Each new row is followed by its nearest point in the smallest flat space through zero that holds the last named rows.

Z_549, 4 rows:
0: -29 -36  13  57   8  28  -2  23
1:   2 -42   9  15 -29 -24 -25  19
2:   2  10  27  43   7 -30  12  53
3:   6 -38   1  24   3  16 -10   8
New rows:
 32 -13  29  13   7 -24  15 -25 ->  27  -5   1   0   5 -10  -1  10
-15 -35 -18 -12  12   5  -2   4 ->  -3 -22  -5   2  -4  14  -9  -9
  5  22  13 -13  22 -51   0   4 ->  14  30   8 -11  -3 -34   8  15

Z_164 (4 x 8):
0: -31 -28 -25  -2   7  -7   2  -4
1: -17  11 -30  17 -39  28  -8  38
2:  -3 -31  -3   6  -1   8  -1 -15
3: -14 -22  15  11  32 -21 -10  27
New rows:
  4 -14  43 -32 -10  -1 -19  37 ->  11   1  23  13  10  -3 -10  24
 14 -47   3 -32   2  22  19  48 ->  -5 -23   4  16   1   7  -9  16
 10   8  11   4 -15 -38   3 -14 ->   8  11   8  -9   8  -8   4 -10

Z_814 (4 x 8):
0: -10   1   5  19 -16  24  16  49
1:  42   3  -6  20   8  23   2  -3
2:   7  17   5 -29 -18   6  17 -10
3: -20  -7 -30 -10 -25  -1  -4  -8
New rows:
  3  41  14 -32 -12   7  -1  18 ->   1  19  20 -25 -14   6  22   7
 -4   8  11   1   6 -28  23  22 -> -12   4  22  -4   5  -6   6  15
 19   4  18 -37   2 -20 -19  22 ->  -1   9  22 -15   7  -9   6  -3
  4 -30 -26  15  19  26  -4   0 ->  10 -14 -23  27   3  10 -12   2
-15 -26 -16  -5  -2 -15 -20  19 -> -26 -15 -14   9  -2 -10 -13   6
  4   3   1  19 -34 -26   5  -2 -> -6 -1 -7 -2 -8  1  0  2

Z_980, 4 rows:
0: -20 -24  42  -8   6 -35 -18  11
1:  -3  -9  21 -14  11 -59 -19 -16
2: -23  -2   4 -10  29  -4  -6 -32
3: -44   6   9 -10  24 -11 -13  20
New rows:
 -3 -10  25  21   9 -15   0 -20 ->  -1 -17  20  -3   5 -10  -5 -18
 11  29   9   1 -21  16  16  49 ->   6  10  -9  10 -23  14   6  49
 49 -19 -34  -7  -8  24  31  -5 ->  41   3 -21  12 -23  26  18 -16
 -4  -4  -4 -18   4  -9 -11   0 ->  -6   2   1  -4   6 -12  -5  -2
-13 -12   4   0  12 -40   4 -11 ->  -7  -3  10  -9  11 -32 -11 -11

Z_228:
0:  -4   0   6   7 -45  36   0   7
1:  41 -16 -30 -35  14   4 -13  11
2:  10 -21  17 -18 -17   5  49 -20
3:  18   3   9  -7  -3   4   3  39
New rows:
 -1  29 -20  24 -17  -4  19  -6 -> -13   4   6  11  -8   4   0  -5
 2 11 -9 21 42  6 -5  1 ->  -5   8  -6   6  23 -17 -15   3
  5 -31   2  -2 -49   0   6  -7 ->   4 -11   2  -7 -31  24  15 -11
-24  14 -13   2 -10  11   5  10 ->  -9   6   3  10 -11   8  -7   3

Z_988, 4 rows:
0:  -9  -2 -45  -2 -44  -3  -5  -9
1:   3  15 -38  10 -31  -7  23 -32
2:  -8  -8 -55 -13  15 -10 -12   7
3:  10  -7 -69   4 -17  40   3 -18
New rows:
 -6  -1   2  -2  -1 -16  46   6 ->   1  12   3   4   3 -18  15 -12
-45   6 -29 -10  -1  -8   3 -14 ->  -8   2 -32  -6  -7 -20  -1  -3
17 -2  9 11 -7  2 -1 28 ->  0 -5 13 -1 -3  7 -7  7

Z_315, 4 rows:
0: -11  25  22   9  53   8  54 -29
1:  -4  -7  28  -7  21   7  26  21
2: -18   3  54  38  20  12  19  27
3: -36 -14  24 -10  32  26   4  30
New rows:
 -4  -6 -13   7  15 -11  14  -3 ->  0  4 -1 -2  8  0  9 -8
  3  -2   4  -6  24  -5 -10  -3 -> -6  0 -1 -6  9  4  4 -2
-4  7  7 41  9  8  2  8 -> -10  10  19  33   3   4  -1   1
 -4  11   0 -10 -10  26  20  31 ->  -3 -10  12  -9   6   4   6  18
 -5 -27  -3 -14  14 -40 -19  -2 ->   2  -8 -10 -16  -5   0  -7   5

Z_844:
0:  -8  24 -10   1  -9  60  30 -55
1: -45  -1 -16  31  25  44  17 -70
2: -33  25 -16   2 -30  19  43  -8
3: -52  -9 -33  16  -4  -1  24 -11
New rows:
 13   9  22  -8 -17  30  -2  10 ->  20  19  15 -10 -11  14   5   0
-5 12 34 24 19 -1 -6  2 -> -6 13 35 20 17 -6 -7 -3
 11 -14  -3 -21   3 -32  32  11 ->   2  -5 -10  -9 -12 -15   1  22
-10 -18  30 -21 -23  20   2  20 ->   8  10   5  -7 -12  -1   5  11

Z_568:
0:  24 -31 -50  30  -1   1 -34 -29
1:   6   0   8 -23  -9  15  11   8
2:  18 -28   9   9 -20 -15 -10  13
3:  27 -35  -7 -30  22 -29 -35 -27
New rows:
 27 -30   5  25  28 -10 -17  26 ->  12 -23   3  15  -5 -24 -17   2
 10  26  26 -12 -17 -25   4  22 ->  -5   2  32  -8  -6 -14  10  20
  6   6   8 -32  17   3  13 -13 ->   0   7   6 -35  15   5   4  -8
  6  13  -1  24  -6  27  19 -10 ->  -7  12 -13  16 -10  23  11   3
 18  26 -30 -10 -19  34 -18  26 ->   8   1 -20  -3 -17  36  10   1

Z_760 (4 x 8):
0: -33  -7 -29   1  18  29 -14 -10
1:   7  -7 -27  -3  11  63 -49  18
2:  -8 -23 -10  -8 -17  70 -66 -10
3:  -8   0   3  12  -1   5  25  12
New rows:
-22 -11  49  29   8  -6  -4 -20 -> -17 -10  17   3 -21  -5  11 -18
-17 -24 -13   8  22  -4   8 -35 -> -31  -3 -13  -2  10  -6   2 -23
-10  29   3   8 -14  22  -1  26 ->  3 -2  1  9 -3 22  7 19
 12  -6   2  -5   6 -20   2 -22 ->   3   3   3  -8   1 -23  -3 -14

Z_271, 4 rows:
0:  -5  39   7 -43  65 -16  -1  -5
1: -10 -21   3 -22  16  33   3  -2
2:  12  13  -4 -29  21  15 -10  36
3:  18  -1 -30  -8  -7  45  38  -4
New rows:
  1 -22  -6  -2  10 -30   5   9 ->  -4   1   6   2   1 -10  -8   0
-17  12   6  24  -8 -21  17  -9 ->  -3   7   1  18  -9 -22   5 -20
 -8  39 -20 -39  -5 -28  -4   4 ->  11  34  -5 -10  19 -20   0   8
-2 11 31  5 18 27  7  5 ->  -4  -4   2 -13  13  10  -1   1
 -9 -34 -42  -3  27  12 -18   5 ->  -5 -15   3 -14   7  22  -2   5

Z_346:
0:   6 -14   3  27  38  31 -18   7
1:   3  33   7  14  -6 -22 -43 -15
2: -36  21  28 -22 -10   3  -4 -19
3:  25   9  44  -6  -5  14   2  -9
New rows:
-34   2 -21  -9  -3  -1   3   1 -> -35  -1 -19  -8  -1  -5   3   0
 -1  24 -26  -1 -10 -10   0  -6 ->  -5   8 -16   0 -11 -21  -6  -1
  2  -1  -7  16 -28  16   0 -14 ->  4  2  1  0 -3 -3  0  0
 -9 -17 -22   4 -11  19  -4  -8 -> -11  -9 -14   2   7   3   4   5

Z_275 (4 x 8):
0: -12 -34 -11   6  21  18  16  -3
1: -26  39  -5 -16  10  16 -47  27
2: -20  36  18  70  20 -55  23  -2
3: -39  25  21 -16  -3  32  18  13
New rows:
 15  34   9  20 -20  19  25  11 ->  -5  22  20   0 -16  -4  18  -1
 27  13 -26 -24  30  28  20  33 ->  -7 -10  -8 -16   5  21  -8   5
 14  10   0  22  -3 -25 -27 -34 ->  21   8  -5  17  -2 -32 -16  -4
 19  31 -26  28   9 -16  26 -11 ->   5   7   5  27   3 -28   9  -6

Z_30, 4 rows:
0: -48 -13 -14  15 -15  -5  10   7
1: -20  28 -21  24  -2  23 -23  -6
2:  10 -41   8  -6  -1  33 -23  43
3: -10 -16 -44 -25 -27  14 -45  18
New rows:
-10   0  49  -2   8  -5 -11  -5 ->  7 -3 20  8 11  2 13  3
 17  21  14  37   1 -12  14   3 ->   4  17  18  19  15   2  15 -11
 -2   0 -19   8 -11  21  -2  39 -> -11 -12  -8   6  -5  21 -17  19
 32  11  31   0  15 -20 -25   3 -> 36  8 17 -8 14  3 -2 -5

Z_188:
0:  19   5 -23 -18 -36  33   8 -46
1:  20 -10 -10  32   0  38 -13 -46
2:  26   5  15  -7  -9  19  45 -34
3:  12  35 -15  39 -42 -31  34 -29
New rows:
-17  19   7 -23  44  29 -45  -8 ->  -6 -23   0 -14  23  26 -33   8
  8  -7   2  -9  -6 -17  -9 -16 ->  0  2 -5 -2 -6  0  0 -3
 36  15  43  -1 -13  -7  10  14 ->  7  5 19 -1  5 -8 31  1
 34 -29 -40 -12  15   6  -9 -16 ->   5 -10 -10  -6  -2  26 -16 -17
 -1   9  -2 -25 -19 -17 -33 -32 ->  -3   4 -22 -13 -22   4 -13  -7

Z_690 (4 x 8):
0:  42  20  11  38  -7 -23  22  13
1:  -3  42  26 -18  -4 -22  16 -17
2:   1  28   8   3  -4 -15 -31   1
3: -14  -5   4  13  -6 -24 -33   9
New rows:
-26 -17  -6  16 -22 -16  -6 -25 -> -22 -18   5   2  -4 -19  -6   2
  1  14  14   7  25 -29   4   5 ->   2  13  14   7  -5 -23   4   0
 -7  13  11  -8  -4 -11  25   9 ->  -2   8  12  -5  -2 -13  21  -7
 31   9 -34  32  -5 -20 -26   9 ->  28   7  -8  35  -3  -5 -28  20
 24  33  16  14  -6 -19 -29 -21 ->  16  41  12  10  -5 -18 -23   2

Z_887:
0:  -9  29 -23  47 -16 -25 -12   3
1:  28  29   0   2 -15   8 -45  14
2:   4  20 -67   9  41 -17  19  66
3:  -4  29  40  -2 -20 -42 -27   9
New rows:
 31   3  16 -10   0  32 -12 -30 ->  19  -9  12 -12 -11  34 -20 -19
 25  -7  15 -46 -60 -36   3  -4 ->   1   5  41 -21 -11 -14 -15  -3
-17  -8  17  23  12  -9  -8  10 ->  -9   4   5   6  -3 -16   4   0
-48  12 -27  -2 -43  -8   5 -49 -> -22  -5   1  36 -21  -7   9 -36

Z_843:
0:  14  53  12   9   2 -16  21 -27
1: -20  -7   0  28 -55 -16  -9  23
2:  27  11  13   7   9  -7   9  18
3:  -7 -13  10  21 -22 -19 -25 -37
New rows:
-4  7  8 24 18  7  3 -3 ->  7  6  4  1  5 -3  2 -5
 14 -16  -1   0 -10 -48   2 -17 ->  10  -4  13  16  -8 -15 -12 -15
 -4 -18 -14  14  21  -4   7  27 ->   5 -14  -2  -4   5   7   0  25
-10 -38  28 -11  24  -5  -3   1 ->   9 -31   3  -6  17   6 -16  -1

Z_770, 4 rows:
0: -20 -13   6  -6  10  52  -2  14
1:  28   3 -38 -18  21 -13  36   2
2:  -1  -6 -30   4  32 -19  33  19
3:  32   3  34  -9  -1  -2  23 -11
New rows:
 16 -15   0  -2   3  24  -6 -36 ->  13   3   4 -15  -9  21  -3 -10
  2 -19  -6  18   1   2   9 -22 ->  1  0  0  1  2 -3  3  1
 11  10  11  14 -26  10  27 -16 -> 16  3 18 -6 -6  1  6 -9
  7  -2  -5   6  -3  11   3 -38 -> 11  4  0 -9 -9  5 -4 -9

Z_928:
0: -54 -10  70  39 -15  13   9  20
1: -70  -7  70  22 -10 -26  35  13
2: -12  39  70  -4   6  27  20 -26
3: -28  -5  54  28  14  27  -5  -5
New rows:
-16   3  32   5   2  46  31  12 -> -12  12  41  12  -8  24   3   1
-23  10   3 -21   7   5 -12 -58 ->   3  11  13 -12  29   0   6 -29
  7 -24  13   3  -4 -39  -4  -6 -> -14 -12  -5   0   6 -22   7   2
  2  40   9 -20   9   2   4  -6 ->  10  26  12 -18   1   3  13 -17
 -7  -4   9 -36  -5  -9  18  -9 ->  -4  13   5 -15   0 -17  18  -8
-16  28 -21  -3  11  -7  13  13 ->   0   4  -6 -10  -3 -14  10  -1

Z_929, 4 rows:
0:  -2 -44 -26 -16  34  -9  12  -6
1:  54  12  21   2  -7 -30 -16   4
2: -35 -33  35 -22  -4  12  43  32
3:   8  55 -30  23   2   8 -27  -8
New rows:
 -1  -8  -1  -9  13  46 -18  -7 -> -15  -2 -11   2   1   9  -1  -9
 -6  49  27  13  -4  -7 -12   8 ->   6  43  15  12 -17   6  -7  14
 -5  17  -1  49 -31   9  -1  -3 ->  -9  27   6  15 -25  13 -14 -11
 -7   6  42   5 -13  -2  41  10 ->  -9   0  38  -7 -18   4  19  24
-12  -3  21  14 -41  28 -11  25 -> -19  12  30   5 -32  14   4   4
  1  -2  10  11 -17  18 -33 -49 ->  -3  -3  -1  15 -29   4 -28 -43

Z_803, 4 rows:
0:  16  15 -10 -11  20  -3  -1   8
1:  32  17 -28 -37   0  -1 -27 -19
2:  27 -24  19 -11   9 -28 -28  -2
3:  14  38 -12 -44 -10   2 -40  41
New rows:
 23   9  23  -7 -11  16   9 -13 ->  3 -2 -3 -3 -3  0 -3 -8
-27 -30  33 -25   7 -33  -5 -33 ->   6 -35  21   8  -7 -17 -12 -19
 29 -27   2  18  33 -18 -15   9 ->  25 -18  16   3  31 -25  -4   2
